There are 4 nested groupings, the coarsest first. Each group lies inside one group of the grouping before and may be the whole of it. The rows also spread widely along 13 directions, which tell nothing about the answers.
(in the rows, 128 means zero)
Known rows, each followed by its group in each grouping:
[146 155 158 128 115 153 123 130 106 117  94 140 103 144 146 144 131 111
 117  67] => Vol Kuvo Q29 damu
[121 113 119 114 111 125 103 149 121 132 124 103 154 120 131 108 138 129
 135 141] => Vol Kuvo Q665 veze
[148 127  95 118 132 113 152 161 110 146 130 148 148 124 115 147 102 125
 101 135] => Refa Medek Q409 Zato
[ 99  88 109 159 153 125 124  99 136 111 136 142 104 169 128  99 191 138
 141 113] => Lakov Keso Q387 sel
[113 167 147 133 151 157 109 120 135 134 135  94 103 131  75 100 172  63
  76 104] => Lakov valit Q913 Buseb
[113 134 119 153 144 159 144 124 148 131 139 160  74 128 105 154 117  96
 115 130] => Refa Liro Q799 Fafav
[145  52 141 117 133  73 179  85 133 147 132 134 156 158 171 101 148 210
 163 131] => Lakov valit Q355 meso
[139 107 114 140 114 158  99 131 178 115 142 141 150 106 133 145 117 126
 130 150] => Vol Kuvo Q665 bip
[ 94  82 158 132 140 166 148  96 128 152  92  49 100 143 150 102  96 111
 141 122] => Vol Kuvo Q283 Saso
[ 90  60 108  72 192  99 136  95 144 108 119 138 162 173 130 120 132 142
 174 153] => Vol Kuvo Q283 lomud
[ 95 150 171 112 107 153  96 144  97 106  96 122  92 124 162 127 112 115
 167  99] => Lakov valit Q879 rapas
[ 84 118 204 106 109 154  82 140 139  97 129  60 140 101 119  95  72  97
 166 154] => Refa Liro Q976 moma
[156 148  99 110 144  63 152 130 122 155 153 133 151 121 112 118 179 155
  88 134] => Refa Liro Q799 mesar
[147 160 107  93  49 129  97 156 181 142 129 143  96 127 135 125 107 131
 142 140] => Refa Medek Q409 Dadi
[126 131 110 119 122 123  95 128 108 136 129 113 127 130 140 110 131 142
 145 136] => Lakov valit Q913 teni
[142  98 108  89 131 140  79 144 161 136  95  76 149 154 148 109 111 132
 117 116] => Refa Medek Q427 Sopi
[113  83  93 118 136 132  80 136 140  58 112 169 151 170 153 134 123 141
 192 102] => Lakov pite Q41 kova
[122 123  74  81 157  87 146 152 155 154 143 151 139 137  86 130 137 113
  98 164] => Refa Liro Q487 razuv
[123 141  85 120 148 132 124 132 129 150 106  97 106 152 120 112 151  99
  99 101] => Lakov pite Q41 Kasa
[119  76 124 144 114 112 168  75 178 155 131  78  78 174 134  67 150 145
 138 120] => Refa Liro Q976 bek
[113  92 134 135 137 116 129 126 120 105 128 136 142 148 121 113 130 130
 152 117] => Lakov Tomus Q378 buvi
[145 159  80 200 196 117  87  97  91 123 185  96 163  82 126 122 209 140
  69 129] => Lakov valit Q879 reras
[ 97 148  83 137 154 138  81  91 126 124 153  95 104 127 131 116 132 117
 154 155] => Vol Falem Q754 gapek
[142 158 159 111 171  51 160 107  50 141 166 149 159 111 107 122 153 167
 128 149] => Refa Liro Q487 Pizo
[130  93 124 107 143 132 119 154 110 142 121  86 181 145  78  93 126  97
  99 136] => Vol Kuvo Q665 bip
[169  97 103 147  44 138 108 184 136 131 121 181 144 128 143 139 104 158
 133 128] => Lakov Keso Q387 sel
[112 110 161 111 187 117 145 126  98 118 126 115 154 129 108 132 109 116
 122 126] => Refa Liro Q799 mesar
[ 96 179 122  93 115 108 100 108 191 111 163 131  85 119 113 116 141 110
 154 156] => Refa Liro Q976 bek
[132 196 108 100 124  63 119 131 131 129 171 164 121 100 120 133 188 151
 122 147] => Refa Liro Q799 mesar
[ 93 104 125 147 120 137 152 138 117 147  98  42 101 137 145  82 137 103
 108  92] => Lakov valit Q879 reras
[125 134 140  80 150  78 124 113 141 107 140 165 162 129 134 129 161 157
 161 136] => Lakov pite Q41 kova
[ 88 138 119 164 148 139 125 105 122 114 158 109 111 103 115 123 150 105
 130 146] => Vol Kuvo Q283 lomud
[142 155 152 101 111 114 118 153 122 145 126  94 169  89 127 120 142 124
  96 132] => Vol Kuvo Q665 bip
[155 131 113  73 123 111 100 133 160 110  99 121 148 162 155 128 112 142
 132  93] => Refa Medek Q409 Dadi
[102 134 106  84  63 102 187 178 203 146 127 160 109 124 100 134 100  97
 119 148] => Lakov Keso Q387 sel
[118 145 105 130 158  94 130 115 131 111 151 122 136 120 138 131 147 140
 124 122] => Refa Medek Q427 Sopi
[151 110  70 108 197 117  92  61 166 129 112  86 143 175 168 115 149 160
 134 105] => Lakov pite Q41 Kasa
[142 134  96 145 139 138 109 109 136 108 139 125 143 122 138 147 118 128
 126 122] => Vol Kuvo Q283 Saso
[142  88 119 195 105 129 114 147 151 114 172 103 167  78 127 114 145 141
  99 148] => Refa Liro Q487 razuv
[138 145 114 147 167 116 110 113  61 118 139 120 153 128 123 126 161 133
 114 113] => Vol Kuvo Q283 Saso
[150 121  86 116  89 107 120 143 125 124 123 133 146 153 133 115 124 143
 144 113] => Vol Kuvo Q665 veze

New rows. What belongs after each?
[138 151  97 114 124 115 147 137 129 156 119 147 107 136 124 133 144 121
 112 117] => Lakov pite Q41 Kasa
[108 144  90 134 155 128  96 124  98 108 137 150 112 159 106 124 136 115
 142 121] => Lakov Keso Q387 sel
[101 159 127 120 118 125  76 125 116 117 134 113 111 110 147 112 182 131
 144 135] => Vol Kuvo Q283 lomud
[132  96  90 123  86 134 122 144 138 154 109 122 106 170 125 101 107 134
 140 128] => Lakov Keso Q387 sel
[138 136  81 112 141 135  66 153  83 132 125 116 154 136 115 122 127 118
 122 141] => Vol Kuvo Q29 damu
[125 119 132 151 138 145 141 124  71 183 108 118  85 135 132 119 126 131
 121 127] => Lakov Tomus Q378 buvi
[154 137  94 156 113 135 125  82 149 124 134 116 109 139 155 135 109 147
 140 107] => Vol Kuvo Q283 lomud
[121  74  91 129 100 128 129 138 158 126 121 125 109 166 127 106  99 133
 154 133] => Refa Liro Q487 Pizo
[114 157 175 102 166 165  69 110 115 161 130 130  98 116  97 123 141 101
 127 163] => Lakov Tomus Q378 buvi
[169 136 123 127  64  58 184 126  95 160 128 142 123 161 135  92 148 182
 131  94] => Lakov Keso Q387 sel
[116 119  93 128  93 164  60 187 115  99 114 150 125 145 109 122 117  94
 150 122] => Lakov pite Q41 Kasa
[106 113 214  99 170 124 164 120 126 136 112 124 137 100 144 142 123 126
 119 136] => Refa Liro Q976 moma
[147 191 116  60 152  77 160 101  96 148 114 131 121 168 109 129 127 122
 120  98] => Vol Kuvo Q283 Saso
[100 103  72 100 168  77 163 141 134 106 135 127 154 148 116 135  93 121
 138 134] => Refa Liro Q487 razuv
[175 168 117 118 109 116 114 107 113 137 142 159 130 130 128 144 122 151
 134 127] => Vol Kuvo Q283 Saso
[132 125  98 120 195 138  77 110 115 144 128 143 111 143 129 135 171 136
 112 144] => Refa Liro Q487 Pizo
[140  95  97 101 159 108 123 107 103 161  81 109 120 193 165 102 155 168
 128  95] => Lakov Keso Q387 sel
[135 141  67  88 188  89 115 127 130 122 147 167 181 117 117 162 157 136
 108 157] => Vol Kuvo Q283 lomud
[ 92 131  87 175 136 126 116 146 103  97 173 114 119 122  75 105 129  85
 124 143] => Refa Liro Q976 bek
[133 165  99  78 150 121 133 164 161 190 113 106 117  95 121 145 141  99
  50 153] => Refa Liro Q976 bek
[134 136 121 148 121 131 139 129 108 130 125 158 111 122 144 145 129 139
 140 113] => Lakov pite Q41 kova
[151 123 146 130 108 145 126 147 150 151 115 133 119 106 147 142 124 132
  98 129] => Refa Liro Q976 moma
[122 171 150 137 151 115 147 127 118 113 124  75 131  88 154 142 114 112
  92  93] => Refa Liro Q976 bek
[ 82  82 164 165 212 162 127  81  86 124 149 115 117 135 106 114 141 114
 141 149] => Lakov valit Q355 meso
[132 116 129 136 151 140 126 122 137 128 132 134 124 136 122 136 125 123
 115 120] => Refa Medek Q427 Sopi
[ 63  96 173 106 113 126 111 114 136  65 149 120 118 156  97  91  62 105
 227 154] => Refa Liro Q976 moma
[ 85 106 141  96 170 125  72 118 136  97 149 156 129 128 124 128 135 135
 182 176] => Refa Liro Q487 razuv
[ 99 109 142 143 100 119 167 120 125 126 107  56  88 143 159  97  77 126
 154  95] => Refa Liro Q487 razuv
[146 100  58 108  96  98 101 153 131 156 135 144 122 155 124 101 143 159
 139 160] => Refa Liro Q976 bek
[175 141 127 153 129 128  94 105  73 104 118 188 124 161 166 151 130 179
 154  78] => Lakov Keso Q387 sel
[124  85 101 163 116 115 157 154 101 152 124 121 111 138 128 104 157 137
 107 122] => Refa Liro Q487 Pizo
[143 134 166 108 165 132 138 119 123 161 114 135 120 106 146 156 119 138
 103 135] => Refa Liro Q487 razuv
[ 95 121 166 120 143 164 135 137 120 159 119 118  99 106 124 134 112 102
 120 152] => Lakov valit Q355 meso
[129 110 108 123  91 120 168 159 176 136 135 209 119 113 128 161 158 127
 117 145] => Vol Kuvo Q29 damu
[174 102 112  43 127 112 116 200 131 190  71  92 184 136 126 123 104 129
  63 134] => Refa Liro Q487 Pizo
[120 141  88 121 160 107 169 111 140 165 147 145 107 122 123 143 142 131
 106 149] => Lakov valit Q355 meso
[136 132 105 153  93 150  96 175 119 136 122 159  94 114 138 139 151 125
 109 125] => Refa Liro Q487 Pizo
[164 124  62 108  94  86 131 174 120 156 112 169 121 150 147 132 153 162
 109 115] => Refa Liro Q487 razuv
[124 115 122 141 104 145 135 160 126 150 104 114 112 121 136 127 114 112
 110 115] => Lakov Tomus Q378 buvi
[107 163 187  40 146 159  91 110 151 152  83  84 105 124 146 134  65 105
 162 139] => Lakov pite Q41 kova
[127 104 100 152 131  99 134 118  92  87 123 151 138 160 154 121 174 156
 149  82] => Vol Kuvo Q283 lomud
[121 146 156 162 160 152 143 119 156 115 156 132 138  98  81 135 182  75
  65 116] => Vol Kuvo Q665 bip
[131 119 107 159 134  88 130  90  98 137 176 110 143 139 104  86 141 161
 146 153] => Lakov Keso Q387 sel
[166  90 122 114 112 102 180 134 123 148 100 140 160 146 159 140 111 157
 117 101] => Vol Falem Q754 gapek
[119 130 129 128 103  86 161 126 132  71 144 121 171 128 132 124  98 130
 163  99] => Vol Kuvo Q665 veze
[153 147 130  93 133 100 108 163 110 126 128 163 163 115 133 142 160 143
 106 125] => Refa Medek Q409 Zato
[120 122 112 143 131 129 129 136 142 141 155 113 118 121  87 110 132 103
 104 152] => Refa Liro Q487 Pizo
[ 99  70  91 136 147 131 122 147 115 105 126 162 149 133 136 141 144 132
 147 147] => Vol Kuvo Q283 lomud
[124 170 137  95 148  83 130 104  59 153 147 141 132 112 127 129 137 157
 155 163] => Vol Kuvo Q283 lomud
[108  88  67 166 158 169  96 149 123 118 146 146 135 137  81 128 124  89
 125 154] => Lakov pite Q41 kova
[136 117  77 152  64 153 136 171 154 111 122 202  96 145 116 155 125 103
 126 108] => Vol Kuvo Q283 lomud
[142 175 150 140 124 127 167 116  99 143 128 156  84 136 119 140 138 115
 105  86] => Lakov valit Q355 meso
[123  88 126 126  99 123 153 117 138 133 118 112 121 165 124  95 118 132
 154 116] => Vol Kuvo Q665 bip
[122 135 134 110 150 122 133 118 149 143 142 109 143 127  90 116 118 106
 105 147] => Lakov Keso Q387 sel
[111 120 228 168 128 157 153 131  82  98 136 147 139 103 100 130 143  95
 125 105] => Vol Kuvo Q665 veze
[134 148 156  97 139  90 149 100 132 178 140  76 126 113 133 101 138 152
 112 147] => Refa Medek Q427 Sopi
[114 140 129 101 150 115 120 115 101 160 144 126  98 141  91 110 113 121
 143 166] => Refa Liro Q487 razuv
[132 129 160 123 172 122 166  85  87 140 143 152 110 159  93 135  80 127
 148 130] => Refa Medek Q427 Sopi
[151 168  66 117  89  83 123 100 136 109 114 114 107 155 197 128 101 179
 183  78] => Lakov pite Q41 kova
[119 176 114 148 172 129  73  91  98 116 184 174 110 107 108 134 179 134
 144 162] => Lakov valit Q879 rapas
[ 96 128 123 136 150 130 156 110 111 118 135 138 107 138 106 133 123 100
 138 125] => Vol Kuvo Q283 lomud
[158 174 135 129 103  96 104 164  56 123 164 201 156 116  82 134 148 139
 124 140] => Lakov Keso Q387 sel
[156 194 120 140 154 149 113 135 133 153 133 126 124  86 112 155 162  95
  54 112] => Lakov pite Q41 kova
[ 65 121 138 119 218 168 118  88 123 146 131 128  91 123 113 144 144  86
 131 172] => Vol Falem Q754 gapek
[102  91  91 188  98 142 145 159 136 119 154 154 105 101 129 139 113 123
 136 159] => Refa Liro Q976 moma
[111  75 118 135  94 189  93 165 170 104 103 143  97 151 126 133  76  93
 148 126] => Refa Liro Q976 bek
[124 120 122 107 119 112 124 146 115 142 121  71 131 150 100  85 105 110
 120 126] => Refa Liro Q487 Pizo
[137 122 117  80 141  99 133 132 125 143 112 166 147 130 160 153 143 156
 136 138] => Vol Falem Q754 gapek
[147 158 100  78  62  98 138 146 207 165 156 149  95 141  69 104 126 108
 114 163] => Refa Liro Q487 Pizo
[140  99 110 122 145 133  94 118 116 113 137 161 149 168  99 114 151 132
 146 130] => Vol Kuvo Q665 bip
[133 121 110 138 157 118 104 108  89 132 151 176 108 141 125 131 149 156
 151 154] => Refa Liro Q976 bek
[144 178 159  83 106 140  95 106 165 165 133  93 103 138  87  89 139  98
 106 131] => Lakov valit Q913 Buseb
[145 168 130 162  82 195  67 175 134 113  95 150  72 109 173 166 134 109
 101  72] => Refa Medek Q427 Sopi
[127 122 107 139 130 130 124 139  86 134 104 123 119 147 151 131 107 140
 133 105] => Lakov Keso Q387 sel
[120 130  73 146 160  91 168 134 126 104 148 153 154 125 119 146 143 120
 114 113] => Lakov pite Q41 Kasa
[152 134 119 123 118 137 143 128 117 167 114 123 120 125 129 137 115 126
 102 128] => Vol Kuvo Q283 lomud
[116 147 167 146 128  83 144 171  44 114 174 150 162  92  70 112 156 115
 111 144] => Refa Liro Q487 razuv
[162 123  92 194  85  78 183 120  72 163 195 144 128 120  96 105 112 172
 134 158] => Refa Medek Q427 Sopi
[128 117 110  91 190 119 117 119  77 141  98 181  96 184 134 140 149 140
 139 115] => Refa Liro Q976 bek
[122 116 113  60 147  85 156 125 177 125 105 152 139 179 121 122 147 129
 123 105] => Lakov Keso Q387 sel
[ 91  98 101 154 101 130 131 134 162  94 134 103 102 131 147 114 103 119
 158 123] => Refa Liro Q976 bek
[149 129  96 128 174 128 122 101 144 114 149 175 128 144 112 161 103 128
 127 137] => Refa Liro Q976 bek
[157 157 103 109 134 111 103 113 170 107 136 150 118 155 120 131 151 128
 115 100] => Refa Liro Q487 Pizo
[106  88 158  91 113 102 109 126 112 107 131 116 170 127 145 103  85 164
 213 161] => Lakov pite Q41 kova
[108 121 182 123 169 123 159  93 172 126 162 164 112 111  96 136 157 115
 119 156] => Refa Liro Q487 Pizo
[138 150  74 110 137 109 114 130 118 133 126 125 134 140 134 129 124 133
 122 117] => Lakov valit Q913 Buseb
[104 121 103  83 172 141  94 162 106 134  88 115 128 140 146 138 123 110
 119 125] => Refa Medek Q409 Zato
[ 96 125 213  99 169 142 139 105  95 114 115 105 142 132 105 118 110  95
 146 119] => Vol Kuvo Q665 veze
[131 175 127 159 150 132 124 116 137  96 137  67 126 110 128 131 116  97
  87  77] => Refa Liro Q799 Fafav
[110 139 140 116 133 114 137 108 128 132 146 118 135 103 138 133 116 131
 148 154] => Vol Falem Q754 gapek
[113  79 121 113 138 114 108 112 156  79 137 160 137 171 129 115 124 143
 181 130] => Refa Liro Q976 moma
[144 165 119 121 108 152 107 161 139 167 117  75 111  94 122 132  97 100
  78 132] => Refa Liro Q799 mesar
[119 133 147 117 139 143 123 138 127 128 114 154  95 132 128 145 134 117
 125 117] => Refa Liro Q799 mesar
[108  88 147 107 146 128 128 144 104 126 114 134 139 172  77  88 161 100
 132 117] => Lakov pite Q41 kova
[122 120 110 121 144 136 115 150 107 118 108 145 135 138 134 140 124 117
 134 113] => Lakov pite Q41 Kasa
[101  87 153  78  51 155 145 162 163 144  67 120  81 174 132 102  98  99
 159 108] => Vol Kuvo Q283 lomud
[113  88 120 145 206 133 132 105  86 123 134 160 151 126 128 151 160 137
 123 145] => Vol Kuvo Q283 lomud
[168 143 112 127  97  93 159 117 151 158 145 134 135 136 115 117 128 150
 104 124] => Lakov Keso Q387 sel
[134 116 137 145  82  85 168 106 119 142 142 119 114 141 138  84 153 165
 160 117] => Lakov pite Q41 Kasa
[163 136 123 118  84  64 162 160 109 124 133 189 175  90 181 158 165 196
 131 120] => Vol Kuvo Q665 bip
[129  26 173 135  88 118 178 129 123 130 120 123 131 192  91  67 100 136
 163 119] => Refa Liro Q487 Pizo
[109  98 156 177 101 156 150 100 133 129 111  78  68 148 166 102 108 134
 151  87] => Refa Medek Q427 Sopi
[113 105 104 121 152  99 170 125 134 125 151 145 132 145  93 128 105 121
 135 146] => Refa Liro Q799 Fafav
[103 142 138 116  85 100 133 151 152  93 121 121 102 138 139 107 152 118
 141  90] => Refa Liro Q487 Pizo
[118 116 135 131 145 107 114 101 123  76 135 166 132 159 142 120 190 145
 159  93] => Vol Kuvo Q29 damu
[166  78 170 154 152 155 139 135 106 149 127 161 166 118 112 135 147 134
  85 127] => Lakov valit Q879 rapas
[133 102 128 121 109 151 125 155 133 154 107 106 118 142 119 111 112 112
 109 125] => Refa Medek Q409 Dadi
[118  95 142 114 145 129 124 145 144 116 125 156 139 126 124 139 131 126
 128 140] => Refa Liro Q487 Pizo
[139 132 161 134 167 115  80  95 138  86 163 109 172 106 130 117 151 144
 128 133] => Refa Liro Q976 bek
[124 114 112 140 173 133 134 119 105 128 105 109 143 112 178 153 111 147
 130 112] => Lakov pite Q41 kova
[131 218 137  46 140 110 124 143 193 169 136 123 125  98  69 139 134  67
  66 150] => Lakov Tomus Q378 buvi
[112 114  57  99 136 116 154 155 172 154 131 177  93 151  98 145 130 108
 113 155] => Refa Liro Q799 Fafav
[120  78 131 138 136 147 133  91 179 143 138 103 106 138 133 115  98 140
 148 154] => Refa Liro Q799 Fafav
[107  54 113 100  89 134 180 145 215 169 122 123 126 139 106 111 110 104
 123 173] => Vol Falem Q754 gapek
[132 134 125 151 124 124 119 129 126  73 133 130 147 148 115 118 136 109
 135  75] => Lakov pite Q41 Kasa
[120 135 112 148 100 119 136 127 110  82 147 138 136 136 110 129  90 112
 160 112] => Vol Kuvo Q283 lomud
[ 91  84 154 107 118  83 188 106 155 104 148 156 153 109 155 138 112 163
 191 164] => Vol Kuvo Q283 Saso
[141 145  56 105 169  94 142 131 128 148  93  77 129 135 183 148 106 144
  92  94] => Refa Liro Q487 razuv
